There are 6 hidden switches. A switch that is on adds its own fixed numbers to the row, and there is some noise. The rows also spread widely along 4 directions, which tell nothing about the answers.
In the rows, zero is written as 128.
Known rows, each followed by its switches (1 for on, 0 for off):
[142 171 129 171 116 117 102  92 175 143 120 116 100 140 133 128 182 140
 155  96  75 163 131 158  87] : 1 0 0 0 1 0
[152 153 134 158 118 116 115 100 168 151 141 132 111 158 136 143 173 143
 161  89  94 155 126 149  85] : 0 0 0 0 1 0
[133 142 168 148  99 103 118 133 201 144 114  99  90 143 143 141 215 131
 144 115  64 151 148 146 100] : 1 0 1 0 1 1
[180 166  83 151 118 152 111  95 159 126 132 111 146 143 185 124 195 191
 151  84 112 152 129 194 118] : 1 1 1 0 0 1
[145 113 174 125 104 106 131 114 141 183 124 142  81 191 158 117 177 153
 139  85 134 111 132  85  99] : 1 0 1 1 0 0
[143 178 118 141 115 126  99 126 159 156 129 107 112 136 175 119 206 189
 143  98  76 148 135 160 113] : 1 1 0 1 1 0
[158 144 123 132 113 134 119 130 170 155 122 113 123 156 189 128 202 189
 152  99  99 153 135 140 102] : 0 1 1 1 0 0
[161 158 129 142 113 133 102 104 148 148 131 111 116 141 167 124 189 175
 143  87 103 131 125 155 121] : 1 1 1 0 1 0
[131 145 127 104 121 115 130 174 200 143 165 122 153 157 174 146 213 172
 148 120  58 143 170 187  89] : 0 0 0 0 0 1
[149 161 129 145 134 121 110 119 152 171 135 137 120 163 156 127 180 185
 142  98 107 160 150 137  91] : 0 0 0 1 1 0
[136 137 157 130 105 107 119 124 170 175 124 122  82 166 160 121 210 156
 147 100  83 138 147 126  93] : 1 0 1 1 1 0
[169 146 122 119 115 102 131 100 161 155 171 153 126 195 148 147 187 153
 156  69 104 114 126 176 104] : 1 0 0 0 1 1
[118 195 124 151 135 146  71 144 147 127 112  77 130  98 168 106 182 197
 126 124  92 167 159 151 117] : 1 1 0 0 0 0
[145 167 137 134 121 138  93 136 147 151 127  97 116 128 171 118 196 187
 129 110 100 135 150 147 125] : 1 1 1 0 1 0
[123 160 150 147  88 111 112 133 190 146 108  98  86 139 169 121 204 150
 144 107  61 141 129 126 102] : 1 1 0 1 0 0

New rows, each followed by its switches (1 for on, 0 for off):
[122 179 139 157 115 134  86 140 162 132 108  86 116 107 164 111 179 170
 132 118  85 160 145 144 113] : 1 1 0 0 0 0
[145 173 123 145 126 143  90 119 137 156 114 102 112 130 180 107 198 211
 129 102 107 154 145 143 121] : 1 1 1 1 1 0
[120 133 166 138 118 127 113 153 181 149 123 103 121 140 159 133 190 167
 136 132 103 160 167 131  99] : 0 0 1 0 0 1
[155 141 153 140 114 115 120 105 149 179 119 133  86 173 154 119 192 164
 141  85 116 134 132 115 101] : 1 0 1 1 1 0
[148 165 135 122 125 123 105 138 142 154 153 119 137 151 165 136 178 181
 139  94 111 126 138 145 119] : 0 1 0 0 1 0
[137 162 127 128 139 150  99 157 137 161 127 103 142 137 195 111 190 228
 127 118 129 158 163 135 114] : 0 1 1 1 0 0
[158 158 136 147 110 109 116  93 162 150 140 139 112 171 132 138 178 145
 152  85 109 141 129 158 103] : 1 0 0 0 1 1
[132 174 116 131 110 131 103 144 166 146 128 104 121 132 188 116 209 197
 134 110  74 146 143 159 107] : 1 1 0 1 0 0
[158 197  89 164 124 141  83  97 146 144 122 105 119 130 169 117 193 200
 147  96  88 166 130 176 110] : 1 1 0 1 1 0
[130 146 152 147 116 119 113 142 185 163 113 106  98 145 165 132 211 172
 145 118  71 177 159 135  85] : 0 0 1 1 1 0
[145 150 145 170  88 118 112 104 181 138  86  98  90 148 167 123 200 157
 150  94 104 164 112 127 112] : 1 1 1 1 0 1
[123 160 150 136 111 124 105 160 180 163 108  87 109 124 181 130 220 185
 138 128  65 164 158 132 107] : 0 1 1 1 1 0
[153 145 120 123 127 137 115 140 170 147 147 116 133 143 183 115 202 184
 140 109  80 140 163 168  95] : 1 0 1 0 0 0
[162 178 106 173 113 137  94  94 173 131 124 104 123 131 151 137 177 159
 165  92  80 173 116 172  97] : 0 1 0 0 1 0
[150 145 120 125  95 127 133 129 182 148 124 107 105 154 195 121 219 179
 153  93  68 134 132 153 105] : 1 1 1 1 0 0
[146 150 155 154 109 130 104 117 163 151 113  99 110 140 157 133 181 157
 144 100 103 153 129 126 111] : 0 1 1 0 1 0
[155 117 144 141  95 109 143 118 210 145 130 124 114 176 155 150 201 133
 166  93  86 150 130 150  85] : 0 0 1 0 0 1
[152 205  81 184 132 159  78  93 147 130 103  95 126 110 173  98 180 211
 142 105 100 191 131 170 108] : 1 1 0 1 0 0
[156 148 132 151 125 130 111 107 156 173 122 129 107 162 157 131 192 183
 151 101 105 170 143 135  87] : 0 0 1 1 1 0
[150 166 132 139 105 115 110 109 143 161 129 122 105 162 165 122 187 175
 143  83 109 128 119 134 114] : 1 1 0 1 1 0
[179 169  89 187  94 133 116  48 161 140 110 128 101 163 156 118 169 159
 172  55 112 156  83 155  96] : 1 1 0 1 0 0
[133 155 140 139 130 139 102 141 161 153 128 108 119 129 167 111 192 178
 133 117 100 149 162 143 104] : 1 0 1 0 0 0
[156 150 134 119 127 132 103 147 154 150 148 110 144 153 178 140 196 193
 138 108 119 139 157 159 130] : 0 1 1 0 1 1
[150 149 137 182 108 142 102  92 155 154  86 106 100 143 162 119 173 174
 150  91 127 175 115 110 104] : 0 1 1 1 0 0
[150 158  99 158 131 149 106 127 195 130 129 100 140 128 172 130 202 181
 159 115  67 185 156 183  75] : 0 0 1 0 0 0
[134 134 138 125 120 118 124 156 187 158 125 119 125 156 174 132 211 187
 143 125  92 165 168 141  96] : 0 0 1 1 0 1
[119 139 173 113 123 139 105 175 142 162 132  98 131 136 181 121 179 192
 121 123 125 128 165 108 127] : 0 1 1 0 0 0
[115 162 163 139 102 117  97 143 172 139 113  92 103 123 157 120 186 152
 134 112  82 136 138 127 118] : 1 1 0 0 0 0
[130 142 160 147 108 113 115 128 173 166 110 109  84 152 157 118 210 162
 141 109  79 153 148 124  94] : 1 0 1 1 1 0
[136 157 158 159  96 116 105 108 166 138 106 101  92 140 149 123 170 138
 148  89  99 134 111 124 108] : 1 1 0 0 0 0
[112 154 154 130 117 134 102 182 175 149 108  81 128 127 191 122 213 202
 124 143  96 168 177 128 116] : 0 1 1 1 0 1
[152 149 128 107 118 126 119 145 150 153 159 129 145 165 175 131 171 182
 143  88 116 111 136 141 115] : 0 1 0 0 0 0
[147 181 101 127 124 128 101 129 155 152 142 112 124 142 186 126 209 203
 140  98  76 138 142 174 115] : 1 1 0 1 1 0
[119 160 159 134 100 114 107 150 173 138 118  91 110 129 163 119 192 148
 133 109  76 133 141 132 110] : 1 1 0 0 0 0
[123 200 113 201 122 131  79 104 200 131  79  84  92  91 144 112 210 167
 151 127  35 222 150 175  76] : 1 0 0 1 1 0
[142 135 142 120 132 128 119 154 168 153 147 122 144 155 168 133 190 183
 136 117 114 148 171 151 102] : 0 0 1 0 0 1
[148 132 165 162 102 128 114 104 143 166  92 113  95 157 162 118 162 162
 145  93 145 152 115  82 107] : 0 1 1 1 0 0
[159 149 119 152 123 121 111  97 165 160 119 130 110 165 159 128 206 181
 149  95 108 165 142 158  99] : 1 0 1 1 1 1
[144 185 106 167 126 145  88 109 160 119 120  91 131 109 165 110 180 180
 145 104  90 168 134 170 110] : 1 1 0 0 0 0
[152 161  90 104 133 130 117 145 163 144 178 133 153 154 184 125 203 195
 147  97  74 123 161 196  94] : 1 0 0 0 0 0
[143 148 148  94 116 117 112 161 158 153 155 109 132 157 183 132 213 190
 127 104 101 110 162 156 136] : 1 1 1 0 1 1
[175 154 122 150 115 139 108  89 130 142 125 125 131 165 166 119 165 182
 141  80 162 129 117 150 134] : 1 1 1 0 0 1
[148 137 124 140 105 126 130 118 179 157 121 123  96 166 170 121 208 166
 154  94  81 145 140 144  83] : 1 0 1 1 0 0
[133 161 131 142 125 125 104 122 158 146 134 119 123 141 148 115 178 168
 140 107  97 144 148 151  95] : 1 0 0 0 0 0
